The groups are shells around one centre, one inside the other: the same stretched ball of 6 dimensions in 10 sizes.
Some rows, each with its group after it:
[-46 -27  -6  55  30  -8  17 -20 -37 -20 -14 -20  17  36  -7 -29  -7 -12
  39 -17]
nisos
[-14 -41 -11  54  15   5 -15 -21 -48 -32 -20 -14   9  34   8 -20 -32 -29
  40   8]
Pinor
[  9 -43  36  62  19 -10 -27 -33 -22 -47 -65  -8 -15  12  46 -17 -11  -6
  33  14]
fonu
[ 19 -36  45  79  21 -14 -16 -28 -38 -60 -76   5   3  -5  33 -35   7  -7
  47  17]
masol
[-20 -41  33  50  14  31 -22 -18 -35 -48 -52   8   5  29  41 -32  -9 -13
  33   0]
masol
[-55 -34   2  45  23  16   1 -17 -30 -26 -17 -14   7  44  12 -32 -15  -6
  30 -19]
masol
[-15 -32   9  70  25 -18  -7 -18 -33 -48 -38 -23   1  18  10 -36   1  -7
  31  -8]
Bafef
[ -9 -28  -1  48  33 -19  28 -30 -50   1 -23 -12  36  38  -3   3  -6 -49
  51   3]
golip
[ -2 -44  26  54  13  19 -27 -21 -40 -49 -53   3   4  24  38 -25 -15 -21
  36  10]
pegu
[-34 -28  -5  36  35 -13  31 -32 -37  13 -11 -18  27  51  -1   6 -11 -37
  43  -9]
muga
[ 19 -37  39  67  22  -6  -8 -30 -44 -43 -68   9  14   7  32 -20   0 -24
  51  20]
puro
[  1 -51   9  41   8  29 -33 -25 -48 -34 -38   3   6  38  37  -8 -40 -38
  39  21]
masol
[ 12 -39  32  72  19 -14 -21 -29 -32 -54 -64  -6  -6   4  33 -28  -6  -7
  40  14]
puro
[-48 -27 -11  42  33  -8  28 -25 -38   2  -5 -20  25  49  -9 -11 -13 -26
  41 -16]
masol
[-30 -31  -4  49  28  -8  19 -29 -43  -6 -17 -11  23  37  -3 -12 -17 -27
  49  -1]
puro
[-22 -41   9  37  18  23  -5 -25 -45 -17 -28   3  19  44  22  -9 -26 -35
  43   6]
pegu
[ 14 -54  15  65   2  16 -56 -23 -42 -67 -53  -3 -16  13  42 -30 -39 -14
  36  26]
Pinor
[ -1 -53  19  65  -1  33 -57 -18 -44 -74 -52   6 -14  14  41 -45 -38  -4
  38  21]
Bafef
[  7 -38  37  68  16  10 -23 -16 -43 -64 -65   4   7  11  36 -38   4 -17
  36   7]
fonu
[  7 -32  22  54  28  -4  18 -30 -58 -15 -47  10  40  24  11  -6  -1 -47
  60  15]
Bafef
[ -7 -26  25  65  34 -27  26 -35 -40 -17 -48  -2  24  14   5 -16   7 -18
  57   5]
Gifas
[ -4 -38  -4  47  24 -12   8 -36 -48  -2 -23  -8  22  35   6   6 -29 -42
  54  17]
Pinor
[-34 -21  -6  47  41 -28  43 -28 -40   9 -12 -23  34  43 -14  -3   4 -35
  45 -16]
Pinor
[-27 -36  -2  39  21  20  -1 -14 -49 -22 -19  -9  25  49  13 -15 -15 -42
  34  -7]
fonu
[ -3 -48   9  62   8  10 -49 -17 -31 -65 -43 -18 -20  21  37 -34 -28  -8
  22   7]
nisos
[-25 -31  -1  34  30   1  24 -29 -47   8 -16  -7  35  51   5   6 -14 -49
  47  -1]
muga
[ -7 -28  34  56  31  -8  23 -33 -44 -16 -53  11  31  20  15 -14   8 -27
  57   7]
Gifas
[-29 -35  13  53  23  -1  -6 -24 -27 -32 -34 -15   0  31  20 -25 -11  -7
  32  -7]
pegu
[-36 -40   4  35  19  23  -7 -22 -36 -18 -21  -7  10  49  23 -13 -26 -25
  33  -5]
pegu
[-25 -36  32  48  22  17  -1 -27 -34 -29 -48   8  12  29  30 -24  -7 -12
  43   0]
Gifas
[-11 -32  24  71  24  -5   8 -29 -49 -35 -48  10  21   9   6 -34  -6  -9
  62  12]
fonu
[-34 -39 -14  38  21   4 -10 -20 -30 -19 -10 -30   1  52  15 -10 -27 -27
  22 -11]
Bafef
[-12 -37 -12  43  25 -11   4 -29 -43  -6 -15 -21  17  44   6   4 -26 -43
  40   5]
golip
[-19 -27   0  49  34 -20  23 -24 -40  -9 -23 -22  26  39   1  -6   1 -37
  38  -9]
golip
[ -5 -46   8  56  11  14 -27 -25 -44 -42 -38  -1   2  25  25 -23 -34 -21
  43  17]
pegu
[  2 -37   9  59  20  -3 -11 -20 -46 -39 -40 -11  13  25  18 -19 -11 -32
  38   7]
muga
[ 18 -48  12  53  11   7 -35 -25 -44 -44 -47  -7   1  25  37  -9 -29 -36
  36  22]
masol
[-40 -39   8  53  17  15 -15 -19 -29 -40 -29 -11  -4  33  20 -36 -21   0
  31  -8]
muga
[ 23 -34  20  68  25 -18   6 -31 -58 -29 -53   4  29  11  11 -11  -4 -41
  60  24]
fonu
[-49 -33   4  38  27   7  18 -32 -34   1 -17  -4  17  46   7 -11 -22 -16
  47  -6]
Bafef
[-19 -39  -2  44  18  14  -5 -22 -48 -21 -22  -6  18  42  13 -13 -25 -36
  41   4]
pegu
[ -7 -42   3  43  21  -7 -12 -32 -31 -17 -31 -19   0  38  26   2 -27 -30
  33   8]
golip
[ -6 -46  -3  45  14   7 -21 -27 -42 -25 -27 -12   3  38  24  -5 -37 -33
  38  14]
Gifas
[-32 -27   5  40  34  -5  21 -21 -35  -7 -22 -19  24  48   9  -7   3 -35
  31 -18]
nisos
[ -9 -40  26  46  16  28  -5 -24 -54 -29 -46  19  27  31  27 -18 -16 -35
  52  13]
nisos
[ -3 -25  15  53  38 -32  34 -36 -41   1 -37 -11  32  29   4   5   7 -40
  51   3]
puro
[  4 -35  48  60  25  -4  -6 -31 -31 -40 -71   6   7  13  40 -19   7 -13
  42   8]
Pinor
[-23 -28  30  63  27   2  16 -25 -45 -32 -48  10  26  17  10 -35   6 -11
  54  -1]
muga
[-18 -40  21  58  17   6 -14 -30 -33 -37 -45   0  -2  21  26 -27 -21  -4
  44   9]
puro
[-40 -35   4  43  22  14   7 -26 -41 -13 -21  -1  18  41   9 -19 -23 -19
  47  -2]
puro
[ 12 -28  31  70  32 -28  23 -37 -49 -21 -58   7  30   6   8 -13   7 -27
  65  18]
Pinor
[-56 -29  17  38  27  27  20 -18 -39 -14 -25   5  29  48  11 -28  -2 -18
  41 -20]
Bafef
[  7 -35  14  58  27 -22  -3 -27 -35 -30 -45 -19   8  24  21  -8  -3 -30
  35   5]
golip
[-24 -32   5  41  30  -7  11 -26 -33  -9 -25 -19  16  44  14  -3  -8 -32
  33  -8]
Gifas
[ -9 -21  29  52  43 -36  44 -40 -34   7 -46  -6  32  25   7   5  17 -31
  54  -1]
nisos
[ 19 -34  49  82  24 -20 -10 -30 -35 -59 -79   4   3  -8  32 -35  13  -3
  48  15]
nisos
[-15 -26  42  59  34 -12  20 -31 -31 -24 -59   3  19  18  22 -21  17 -12
  47  -4]
golip
[ -2 -38  39  50  21  16   5 -34 -49 -21 -58  25  28  23  29 -12  -9 -30
  61  19]
fonu
[-29 -24  13  39  38 -11  36 -28 -38   6 -27  -9  34  45   6   0   7 -38
  43 -12]
muga
[ -2 -35  13  50  25  -4  12 -33 -51 -11 -37   4  29  29  11  -4 -15 -40
  57  15]
Gifas

New rows, each followed by its group:
[ 13 -38  35  60  21  -1 -11 -27 -41 -42 -63   3  12  16  35 -17  -1 -27
  43  13]
puro
[-38 -44  -8  47  11  22 -32 -13 -32 -45 -17 -22  -9  43  22 -33 -33 -10
  21  -9]
Bafef
[ -8 -35  54  64  21  12  -6 -27 -35 -48 -73  19  10   9  38 -36   7  -3
  48   7]
Bafef
[-29 -32  10  51  22  20  11 -17 -56 -26 -29   8  34  35   5 -30  -8 -30
  50  -3]
fonu
[-35 -27  28  44  33   3  27 -29 -34  -7 -39   4  26  36  15 -14   5 -20
  47 -10]
muga
[  0 -36  29  47  23  12   9 -31 -54 -16 -49  18  34  29  23  -6  -9 -42
  58  16]
nisos
[-14 -43   9  63  10  22 -31 -12 -47 -61 -39  -3   3  23  23 -43 -21 -14
  36   5]
nisos
[-11 -28   4  50  34 -22  20 -27 -40  -9 -28 -20  24  36   5  -2   1 -39
  39  -5]
muga
[ -4 -37  40  61  20   8  -9 -27 -38 -44 -63  11  10  14  34 -29  -2 -12
  46   9]
pegu
[-16 -33  16  38  28   7  18 -28 -47  -3 -33   4  34  43  16   0  -8 -45
  48   3]
muga
[-40 -36  -1  25  27   9   7 -26 -28   2 -14 -20  12  60  20   5 -20 -34
  27 -13]
fonu
[-26 -40  -4  49  16  19 -16 -13 -45 -37 -21 -12  11  40  15 -27 -23 -26
  32  -4]
masol
[-14 -43 -11  40  17   8 -14 -23 -45 -19 -17 -17  10  46  16  -3 -35 -41
  35   7]
golip
[-49 -22  -5  31  39  -4  46 -24 -42  18  -5 -14  43  60  -8   1   1 -44
  42 -21]
Bafef
[  5 -31  25  69  30 -29   7 -32 -36 -31 -53 -10  12  11  16 -17   5 -18
  47   7]
pegu
[  0 -27  20  65  32 -17  25 -29 -55 -20 -45   4  37  17   0 -17   7 -34
  61   9]
Pinor
[-26 -43   1  42  12  34 -15 -19 -52 -29 -23   5  18  42  18 -23 -34 -31
  44   7]
Pinor
[ -8 -40  26  52  16  20 -15 -21 -44 -41 -49   7  14  27  31 -24 -11 -25
  41   7]
pegu
[ 28 -36  33  62  24  -9  -1 -30 -52 -34 -64   8  25  13  27  -8   2 -43
  53  22]
fonu
[-37 -37  36  46  20  27  -3 -27 -31 -30 -48  14   8  30  33 -30 -11  -2
  44  -2]
fonu
[ -7 -52   1  51   4  25 -41 -25 -45 -44 -32  -1  -5  29  30 -22 -50 -21
  42  22]
nisos
[-27 -23  37  59  37 -19  33 -35 -29 -12 -51   3  22  18  11 -20  15  -5
  53  -6]
Bafef
[-17 -47   4  54  11   9 -41 -22 -25 -51 -34 -21 -21  29  34 -26 -33  -5
  22   3]
nisos
[-38 -37  -3  43  24  -3   4 -32 -29  -8 -16 -16   4  42  10  -9 -29 -14
  40  -3]
Bafef
[  0 -44   9  64  12   4 -34 -20 -39 -56 -43 -12  -6  18  27 -31 -23 -15
  33  11]
puro
[ 11 -36  35  67  22  -4  -3 -30 -47 -40 -63  11  18   8  25 -23  -2 -22
  55  19]
Gifas
[ 22 -44  27  62  17  -9 -28 -31 -35 -46 -61  -6  -4  13  40 -12 -16 -23
  38  21]
muga
[-31 -40 -13  38  19  11   1 -26 -46  -7  -9 -10  18  49   5  -7 -37 -35
  44   4]
masol
[-22 -22   5  55  39 -30  36 -30 -39  -3 -26 -18  29  32  -7  -8   7 -30
  47  -9]
puro
[ -8 -28  13  61  32 -20  27 -34 -50 -10 -37   1  32  21  -2 -12  -3 -30
  62  10]
golip
[-18 -21  42  64  38 -18  41 -34 -41 -13 -56  13  36  13   6 -22  22 -14
  63  -1]
Bafef
[-26 -43   2  25  17  33  -4 -25 -48  -5 -20   4  24  56  24   1 -34 -47
  43   7]
Bafef
[-36 -39  20  40  16  39  -7 -17 -44 -30 -35  11  19  42  27 -28 -17 -22
  40  -4]
Pinor
[  5 -44  10  62  14  -4 -23 -31 -41 -40 -43  -6  -1  17  24 -18 -30 -19
  46  21]
puro
[ -6 -32  19  65  29 -25   2 -30 -30 -32 -46 -16   4  17  17 -19  -1 -12
  39   1]
Gifas
[ -9 -34  41  56  25   4  -3 -25 -32 -39 -61   4  10  21  35 -24   8 -15
  38   0]
golip
[ -5 -43  20  55  16   3 -31 -22 -26 -50 -49 -16 -11  25  40 -22 -15 -13
  24   3]
masol
[ -5 -57   2  47  -1  39 -59 -17 -44 -58 -35  -3 -12  34  43 -26 -51 -23
  29  18]
Bafef
[-37 -24  23  50  36  -7  32 -27 -34 -10 -36  -3  27  33   7 -20  11 -16
  46 -14]
Gifas
[-33 -38  14  50  20   8 -11 -25 -27 -32 -34 -10  -2  33  24 -26 -18  -5
  33  -5]
Gifas
[-24 -34  41  65  21  13   0 -27 -38 -42 -58  18  12  12  24 -42  -3   4
  54   5]
fonu
[-30 -38   1  55  20  -2 -18 -19 -25 -40 -26 -27  -9  33  19 -28 -18  -6
  23 -10]
nisos
[  3 -28  33  67  33 -28  15 -32 -35 -28 -58  -6  17  12  17 -16  14 -19
  47   4]
Gifas
[-18 -29  37  64  30 -12   6 -26 -25 -39 -57  -6   6  15  25 -31  14  -1
  37  -8]
masol
[-29 -28  -2  38  31   3  26 -20 -50  -1 -15 -10  38  51   0  -4  -4 -49
  42 -10]
Bafef
[  3 -34  19  57  25  -5   3 -26 -48 -28 -46   0  24  24  18 -13  -3 -36
  47  10]
pegu
[-29 -20   0  46  45 -37  55 -38 -39  23 -16 -17  38  40 -15   8   3 -36
  55  -8]
Bafef
[-30 -31   3  30  35 -14  28 -38 -30  18 -18 -16  21  52  10  16 -14 -37
  42  -5]
fonu
[ -5 -34   7  50  24   3   3 -20 -52 -24 -33  -6  28  35  12 -12  -8 -45
  42   4]
nisos
[-21 -38  16  52  18  21  -4 -21 -49 -33 -37   9  20  29  18 -28 -16 -23
  48   6]
Gifas
[-47 -29 -10  49  27   6  17 -17 -46 -16  -8 -13  26  44  -9 -27 -14 -23
  43 -14]
Bafef
[-23 -52   4  44   2  46 -45 -14 -44 -52 -30   1  -4  39  35 -33 -44 -19
  31   9]
nisos
[-24 -37  18  45  19  24   3 -25 -51 -21 -35  14  27  35  17 -20 -18 -28
  53   7]
golip
[-15 -24  39  54  38 -16  36 -36 -37  -6 -53   8  33  23  14 -10  17 -23
  56  -1]
masol
[-11 -45  20  60  10  18 -31 -24 -39 -52 -47   3  -4  19  32 -34 -27  -7
  42  13]
pegu
[-33 -35  22  56  20  15 -13 -15 -29 -48 -42  -8   1  29  26 -40  -3  -3
  28 -13]
golip
[  8 -49  28  62   9  13 -40 -27 -37 -57 -59   4  -9  13  43 -27 -27 -11
  40  22]
Gifas
[ -1 -43  48  56  16  17 -18 -33 -35 -42 -69  20   4  14  46 -24 -13  -9
  50  19]
fonu
[-42 -33  23  51  26   3   2 -26 -20 -28 -37 -10  -1  31  23 -28  -5   4
  32 -14]
Bafef
[  7 -44  33  67  11  16 -30 -21 -44 -61 -63  10   3  10  37 -36 -13 -13
  43  17]
puro
[-25 -51   2  35   6  38 -41 -18 -34 -39 -26  -8  -8  48  40 -17 -44 -23
  24   5]
Pinor
[  1 -48   5  64   9   8 -33 -26 -47 -48 -39  -2  -2  17  22 -28 -39 -16
  47  23]
Bafef
[-52 -30   1  47  30  -4  11 -22 -23 -17 -17 -24   5  42   7 -24  -8  -5
  29 -22]
Bafef
[-20 -47 -17  43  12  11 -22 -25 -42 -22 -12 -17   1  43  14  -9 -48 -29
  37  11]
Bafef
[-34 -31  -9  34  29   4  17 -19 -44  -2  -9 -19  29  56   3  -3 -11 -46
  34 -13]
Bafef
